The rows come from 7 hidden closed curves, with some noise, and rows from the same curve form a group. Each curve winds through 8 dimensions. The rows are also pushed far along 4 directions, which tell nothing about the answers.
(in the rows, 128 means zero)
Some rows, each with its group after it:
[128  94 195 120  72 100 126  76 139  61 169  80 102 162 109 173] : K350
[ 87 151 148 156 188 148 133 134 126 149 131 179 133 150 134 153] : K350
[141 122 104 125 113 181 150 133 135 174  94 109 163  85 150 147] : K877
[137 146 187 139 125  80 164  98 139  94 166 147 136 144 132 109] : K204
[ 99 184 115 131 178 155 137 149 145 168 108 152 167 147 127 126] : K204
[150 128 142 126 110 139 140 117 155 147 119 107 156 138 131 132] : K350
[ 51 159 216 174 184 106 176 112 137 137 200 190 114 167 144 104] : K204
[153  64  78 178 172 123 119 162 137 153 127 125 119 157 136 105] : K642
[125 143  99 106 120 176 119 113 135 110  92  91 124 116 103 142] : K678
[174  82  99 168 112  79 102 115 108 110 171 111  96 150 140 129] : K877
[162 110  73 179 173 162 146 159 114 182  96 165 179 120 151 118] : K204
[ 96 179 157 115 150 152 183 137  96 185 103 186 179  64 163 119] : K642
[ 84 156  80 143 209 154 108 152 118 163 108 180 118 123 133 139] : K877
[165 130 138 155 119 127 117 114 140 121 147 150  94 135 143 125] : K350
[104 145 130 137 192 165 152 122 126 125  99 138 125 114 108 123] : K678
[201  95  91 108  76 123  84 139 124 107 113  55 107 152  95 139] : K642
[ 39 173 191 133 179 137 131  92 131  94 156 115 105 164  78 120] : K678
[ 72 169 158 125 192 135 141 102 178  97 139 127  90 136  99 114] : K880
[170 115  49 147 170 126 108 168 112 146 107 169 104 114 145 118] : K678
[ 94  87 146 142 143 101  90 133 136  95 153 111  84 183 106 127] : K204
[125 157 127 115 137 133 137 162  95 187  92 141 184  95 145 125] : K880
[117 140 130 109 149 138 143 113 149 120 105 108 133 106 113 124] : K880
[153 106 143 152 108  79 153 156 140 171 157 170 159 131 195 106] : K877
[ 83 131 106 116 157 135 106 113 155  90 126 103  96 131  91 123] : K877
[101 109  77 135 191 191  91 160  87 157  79  96 127 170  70 135] : K350
[116  63  90 155 187 129  88 131 118  85 136 118  55 179  87 140] : K642
[145 127  84 155 157  95 135 155 116 139 144 195 128 113 173 122] : K678
[131  74 121 170 176 111 125 156 132 152 140 142 126 170 139 113] : K880
[ 85 144 125  91 126 154 171 106 123 103 127 113 132 112 104 132] : K678
[145 135 109 124 129 136 164 139 121 154 106 144 178  97 147 126] : K880
[ 98 193 161  65  94 177 137  96 142 126  92 124 154  94 121 176] : K350
[195 108 107 138  71 122  96 150  93 183  95  98 183  84 159 143] : K204
[138 123 131 162 151 150 163 134 114 161 132 187 142 102 153 119] : K678
[143  97  80 124 120 142 118 165  81 127 111 121 127 132 113 132] : K350
[ 83 195 152  87 130 156 128 125  97 154 100 130 168 123 110 149] : K629
[165 123 155 171 109  94 146 102 157 118 158 137 141 126 169 130] : K678
[136 138  67 112 112 141  98 172 115 180 101 111 137  99 148 116] : K204
[140 172 159 126  90 105 155 100 121 117 152 175 156 113 164 132] : K629
[145 161 108 124 115 146 113 150 126 164 120 113 144 140 127 126] : K642
[117 149 147 127 128 152 145 105 125 148 110 111 163  84 135 166] : K877
[ 83 156 160 130 152  95 152 130 152 129 152 154 147 132 151 144] : K678
[ 88 132 173 170 194 121 157  88 139 103 179 179  87 174 119 118] : K880
[107  92 142 136 180  81  93 138 178  83 143 129  63 162 115 129] : K204
[117 184 142 117  86 122 138 104 118 133 135 131 185  96 147 148] : K877
[132  85 102 104  65 147 113 101 119  87 131  48 103 140  94 131] : K642
[119 105 136 129 143 140 141 116 129 129 133 125 104 128 128 147] : K642
[124 102  85 167 197 103 135 164 116 121 147 172 126 171 121 110] : K880
[ 89 120  65 119 162 183  95 149  96 131  99  89 108 158  76 120] : K642
[117 167 150 147 149 122 162 116 170 125 159 162 129 126 149 115] : K880
[168 133 129 116  64 136 111 139  98 164 108 136 174 117 157 158] : K880
[113 135 199 118  92  83 148  80 174  76 166 106 132 134 141 159] : K678
[173 102 103 141  66 113 117 155 113 167 132 120 151 112 185 134] : K629
[ 90 121 185 121 136  95 138 100 147  76 141 122 121 119 121 145] : K678
[134 146 171 126  89  73 124  86 134  66 175 140 110 148 131 133] : K629
[128  70 108 138 142  93  77 156 150  89 144  99 100 214  95 156] : K880
[112 153 166 118  77 115 177  77 129 104 184 125 123 119 140 114] : K204
[152  97 100 144 147 114 103 174  90 169 107 150 120 101 158 126] : K877
[115 103 158 122 133  89  91 115 123  85 147 112  61 138 112 144] : K629
[ 80 171 140  81 112 174 139 107 126 109 103 132 148 129 106 155] : K204
[151  86  81  81  95 134  75 161 120 125  55  90 148  90 122 167] : K629
[ 99 178 115 105 156 176 144 153 131 163 104 132 144 133 105 112] : K350
[173 106  96 144  83  82 110 171 143 176 136 116 151 113 189 111] : K880
[184 124  68 116  93 149 104 167 128 161  98 106 145 126 134 113] : K350
[128 134 184 108  87 126 143  79 137 117 148  78 132 141 114 153] : K629
[124 147 128 102 121 168  85 116 118 132  96 100 117 133  94 161] : K678
[109 168 142 108 140 149 118  94 167 107 119 105 115 124 102 157] : K204
[129 137  78 123 126 139  81 166 125 158 106 111 124 128 129 120] : K204
[ 94 121 146 116 139  95  89 136 112 102 152  99  82 171  92 116] : K877
[183  74 102 168 111 108 138 155  93 157 131 143 167 127 167 137] : K350
[133  89  57 116 161 182 111 165 116 135  70 131 116 120 112 133] : K877
[160 129 119 183 159 101 128 156 146 145 148 171 135 146 157  98] : K642
[141 103 101  81  77 192 130 125 105 131  70 101 148  75 113 156] : K678
[155 152 139 139 115 117 161 107 117 118 145 165 141 106 143  97] : K629
[103 152 148 108 143 117 110 114 160  89 134 134 102 150 104 143] : K350
[129  84 118 152 174  77  89 144 119  99 135 137  84 145 115 106] : K642
[113 149 165 112  80 135 133 118 108 158 134  92 156 115 136 130] : K350
[ 72 144 164  82 122 109 126 110 157  83 130  96 125 137 105 167] : K678
[171 108 139  93  55 120 129  95 137  81 116  83 113  85 123 133] : K204
[134 111  76 150 174 133  77 156 112 147  81 127 148 110 125 161] : K877
[ 87 140 137  98 164 144 126 136 108 135  93 132 125 104 109 130] : K642
[ 88 145 144 144 150 145 183 116 115 146 141 159 141  88 146  90] : K350
[112 130 142 175 180 111 173 122 106 156 146 203 157 100 169 103] : K350
[106 178 168 137 165 159 152 112 124 183 128 159 131  98 146 130] : K629
[124 134  78  92  88 163 129 119 117 129  94  95 157  80 123 132] : K877
[171 136 170 134  69  77 132 102 145  92 157 137 124 114 157 122] : K204
[153 125  99  82  51 135 105 164  84 172  94  92 166  98 145 130] : K877
[105 158 117 142 196 173 150 144 116 190  92 141 171 124 117 105] : K880
[133 147 106  97  87 186 184 108 128 144 101 130 163  66 145 116] : K642
[179  92 100 159 116  85 118 158 101 141 125 165 143  99 173 109] : K642
[186  64 106 140  90  69  82 132 117  80 132 115 103 125 137 124] : K642
[158 136 143 117  60 100 134 114 156 113 148 111 148 103 144 113] : K629
[125 108  65 141 164 123  72 144 123 126 118 132  93 138 125 141] : K877
[181 105 124 183 127  97 139 134 135 170 145 125 149 123 167  80] : K880
[127 115  71 140 135 108  91 146 128 117 148 115 105 170 116 115] : K880
[116 146 130 159 169  80 103 132 113 109 161 173 109 168 129 113] : K629
[119 120 156 113 116 109 108 117 113 110 135 120  89 112 130 147] : K629
[155 145  84 135  94 136 149 146 120 148 124 143 184 121 148  98] : K629
[185  66 116 154 106  81 117 161 113 156 127 104 153 129 152 113] : K629

New rows, each followed by its group:
[132 142  83 121 170 170  84 153 132 136  89 127  99 152  92 123] : K350
[ 94 164 136  95 152 159 147 108 160 124  98 104 128  96 109 125] : K880
[146 125 142 137  85  79 124 153 113 159 162 137 140 131 169 106] : K877
[154 164 105 114  99 133 148 153 131 171 111 166 182  95 174 134] : K350
[190  98 116 133  53 101 139 139 122 123 126 128 175 106 164 120] : K877
[162 110 127 150  92 132 150 138 100 137 146 147 132 120 156 135] : K350
[146  97  54 112 126 144  95 172  74 127  91 114 123 126 102 130] : K350
[161 133 136 146  92 126 115  87 109 104 126 129 136 103 139 137] : K678
[110 110 110  89  85 160 115 141  85 162 107  90 130 119 123 131] : K880
[155  75  71 110  95 119  87 176  79 132 107  83 131 147 105 126] : K880
[156  88  97 130 113 115  98 144 139 103 105 106 122 125 122 113] : K642
[117 132 149  91  92 119 123 105 160  77 150  63  95 162  80 119] : K350
[189  69 131 168 104  75 126 117 140  98 142 121 125 115 160 120] : K678
[119 168 167 146 149 133 147 126 140 148 140 152 130 135 131  95] : K629
[120 119 115 147 147 149 156 122 103 151 117 153 138  82 146  94] : K350
[ 74 187 190 118 116 182 176 101  97 175 127 159 171  78 151 155] : K204
[130 113 105 135 137 135 137 131 162 128 126 126 135 112 133 125] : K629
[143 121 145 191 173  93 129 133 151 144 167 140 111 154 141  73] : K880
[146 113  81 123 139 129 109 180 128 166  72 148 180  88 153 139] : K629
[154 126 100 141 172 145 115 160 126 141 114 121 113 158 100 118] : K642
[ 91 153 127  80 107 163 137 126 109 157  99 140 142  83 147 155] : K880
[131 116 162 138 103 127 168  78 131 111 167 135 111 130 140 118] : K880
[ 91 171 138 138 166 139 170 147 137 156 151 152 139 145 124  93] : K350
[135 132 149 110  62 100 135 131 156 130 157 100 143 135 154 144] : K880
[ 98 174 106 118 179 154 147 168 116 185 110 151 147 122 135 126] : K678
[174  99 119  99  41  98  77 109 155  70 132  48 100 131 100 119] : K629
[106 165 166 126 135 106 122  96 144 103 182 126  64 153 115 127] : K642
[124 125  81 152 191 147  79 146 103 136  76 162 142 128 117 152] : K678
[188 116 161 129  74 115 160  94 154 103 144 133 108  86 165 139] : K678
[163 152 213 130  73 129 181  88 122 159 142 142 159  78 173 125] : K350
[114 183 178 127 129 150 165 109 109 186 140 159 136  80 164 133] : K629
[ 42 149 198 130 173 126 145 101 117 124 176 145  81 168 108 114] : K880
[100 152 144  77  54 177 175  89 108 106 111 121 156  53 132 145] : K678
[172 116  97 135 127 151 106 148  91 166  94 132 139 106 131 133] : K678
[102 149 141 106 132 173 158 130 105 165 118 129 143 132 124 145] : K877
[103 143 135 115 148 145 102 128 106 146 115 119  90 113 118 142] : K629
[115 162 164 148 127 102 158 107 150 146 175 184 122 109 185 132] : K877
[141 152 156  63  84 195 134  88 147 135  66  73 147  80  97 167] : K629
[118 130 172 126  76 108 175 103 151 141 160 105 178 115 158 121] : K350
[130 119  98 152 149  87 107 173  96 153 121 163 149 110 161 119] : K678
[107 175 190 157 166 136 145 120 116 171 135 149 162 116 134 136] : K204
[134 109 113 133 108 154 185 130 126 133 128 149 167 101 153 140] : K350
[149 104 102 148 108 118 150 126 106 159 116 157 178  67 182 112] : K350
[157 104 130 170 118  69 123 141 124 144 169 188 117 120 196 118] : K880
[145 160 167  92  75 164 165 108 156 160  95  98 177  66 152 155] : K204
[145 159 101 152 160 146 129 171 129 180 110 163 160 131 147 113] : K642
[169 149 145 111  71 126 133 108 148 121 143 109 123 128 132 122] : K350
[185 117  73 145  79 139 143 133 128 144 127 128 152  94 172 115] : K678
[130 114 104  81  61 112 106 123 141  81 118  63 154 141  95 138] : K629
[135 143 151 117 140 142 136 116 140 109 132 100 101 153  85 131] : K642
[138 110 123 132 134 131 105 122 142 129 114  73 115 138 103 103] : K880
[117 119  81 129 128 166 149 147  98 144 106 170 155  77 147 119] : K678
[127 116 114 168 162  95 166 125 128 110 175 158 112 138 143  93] : K678
[198 106 124 162  84  82 107 141 106 138 138 152 151 108 179 150] : K877
[ 94 146 142 168 207 134 138 120 141 111 156 196 113 186 115 137] : K880
[ 69 203 146  63 134 196 117 118 132 130  91  78 125 144  62 156] : K642
[119 154 165 123 121 106 104 108 148  85 142 127 104 144 112 131] : K204
[107 128 142 142 156 139 129 113 146 118 151 149 105 153 116 141] : K678
[165 106  89 140 143 105 101 159 116 124 102 129 146 145 120 111] : K204
[148  93  63 116 151 134  93 152 130 120  76  94 132 122 102 127] : K880
[ 51 179 157 108 167 182 117 105 107 124 101  96 134 142  68 140] : K678
[112 152  84 102 128 156 111 146  79 156  86 140 148  82 131 120] : K350
[ 91 105 137 107  92 118 105 110 137  75 138  66 105 140  90 127] : K678
[101 176 159 155 176 140 136 146 103 177 132 202 158 147 147 135] : K880
[ 90 102  98 150 205  86  81 165 150 109 129 138 107 176 115 137] : K678
[ 91 131 190  87  74 102 138  73 142  77 170 110  82 119 132 148] : K880
[125 110  88 153 179 113 111 195 133 181 106 189 155 142 163 116] : K877
[117 102  60 110 147 145 125 153 122  99 111 116 128 149  93 134] : K350
[104 173 156 180 199 140 136 102 110 128 138 194 130 126 131 119] : K678
[152 136  98 177 176 125 101 183 109 175 121 186 149 156 145 116] : K880
[ 77 138 152 136 213 137 144 132 133 152 132 157  98 135 120 127] : K642
[130 161 171 125 118 158 193  95 127 135 116 138 164  75 149 131] : K678
[152 134 126 152 107  93 128 117 131 130 185 140  87 134 157 104] : K642
[ 99 122  73 122 185 135  87 157 109 119  87 159 131 126 114 158] : K678
[187  68  99 117  84 122  97 109 134  74 101  54 102 117 105 134] : K678
[162 109 132 143 143  96 117 106 151  75 157 133  52 139 119 125] : K678
[130 126 110  89  86 160 107 119 101 143  95  69 142 121 111 160] : K629
[155 122 134 170  98  99 142  99 112 101 167 160 125 102 162 105] : K678
[186 120 116 142 111 140 150 131 139 146 115 159 129  81 171 133] : K678
[155 115  91 121 155 150  95 154 125 123 102  93 101 161  79 131] : K642
[161 128 115 128 125 166 136 133 142 169  90 124 168 119 137 136] : K350
[120 177 174 111  87 116 167 124 142 181 138 128 171  76 183 121] : K880
[133 113  85 156 151 114 161 145 116 131 150 156 134 123 147 100] : K678
[115  82  66  91 103 132  97 147 112 106 116  89  95 138 110 139] : K880
[172  61 135 121  51  96 105 110 119  54 163  69  77 156 107 149] : K350
[ 71 184 148 128 150 170 149 124 102 162 114 134 168 114 119 121] : K678
[112 160  96  95 136 161  90 138 118 140 106 109  95 130 104 143] : K642
[128  92 162 112  59 117  89  81 122  75 144  62  90 130 102 163] : K204
[ 94 154 204  80  75 124 163  98 152 117 137 127 141 100 151 156] : K204
[130  88  91 150 165  92 127 150 124  96 154 143 109 175 112 119] : K880
[ 83 171 163 145 148 175 161 122  94 183 125 176 165  92 154 139] : K204
[ 70 131  81  98 161 164 127 159 104 147 109 140 115 128 118 132] : K880
[107 123 141 112 110 113 123 100 108  90 152 113  96 138 115 149] : K629
[ 97 100  73 107 171 194 101 140  99 126  74 107 103 134  83 162] : K642
[ 88 140 150  75 132 170 129 131 130 123 100 118 121 156  97 161] : K877
[101 138 189 111  90 114 137  96 141 105 165 100 102 139 129 149] : K629
[144 110 150 170 117 116 177 100 113 127 181 166 121 124 167 131] : K642
[ 94 155 169 123  99 177 215  88 122 145 148 130 158  98 145 125] : K642
[116 163 146 124 102 159 189 112 150 162 137 143 166  78 159 121] : K629
[137 151 144 111 103 135 129 116 120 113 117 143 133 104 135 153] : K642
[157 107 142 114  80 106 111 129 130 106 129 130 124 143 139 156] : K877
[ 97 146 104 115 128 187 173 138  98 154  98 175 169  62 147 124] : K678
[139 134 191 132  82  95 160  90 158  87 163 125 127 116 145 115] : K642
[149 109 146 163 117  75 154 128 100 105 191 158 108 144 143 107] : K350
[116 160 122  88  79 161 174 108  91 154 107 108 183  67 135 130] : K877
[155 133 186 140  90 129 173 100 122 147 134 158 150  64 178 124] : K350
[113 120 188 163 128  74 143 114 144 115 197 142 102 160 157 126] : K629
[ 89 178 172 143 140 153 170 100 151 139 162 146 120 117 141 126] : K877
[ 88 165 101 143 169 150 121 160  86 192 106 170 158  98 151 107] : K350
[177 139 147 113  91 138 160  99 144 119 127 136 114  81 155 140] : K678
[ 93 167  95 126 154 165 160 130 110 162 111 155 165  86 135 113] : K877
[162 141 190 115  72 127 183  79 159 108 149 142 121  74 165 146] : K678
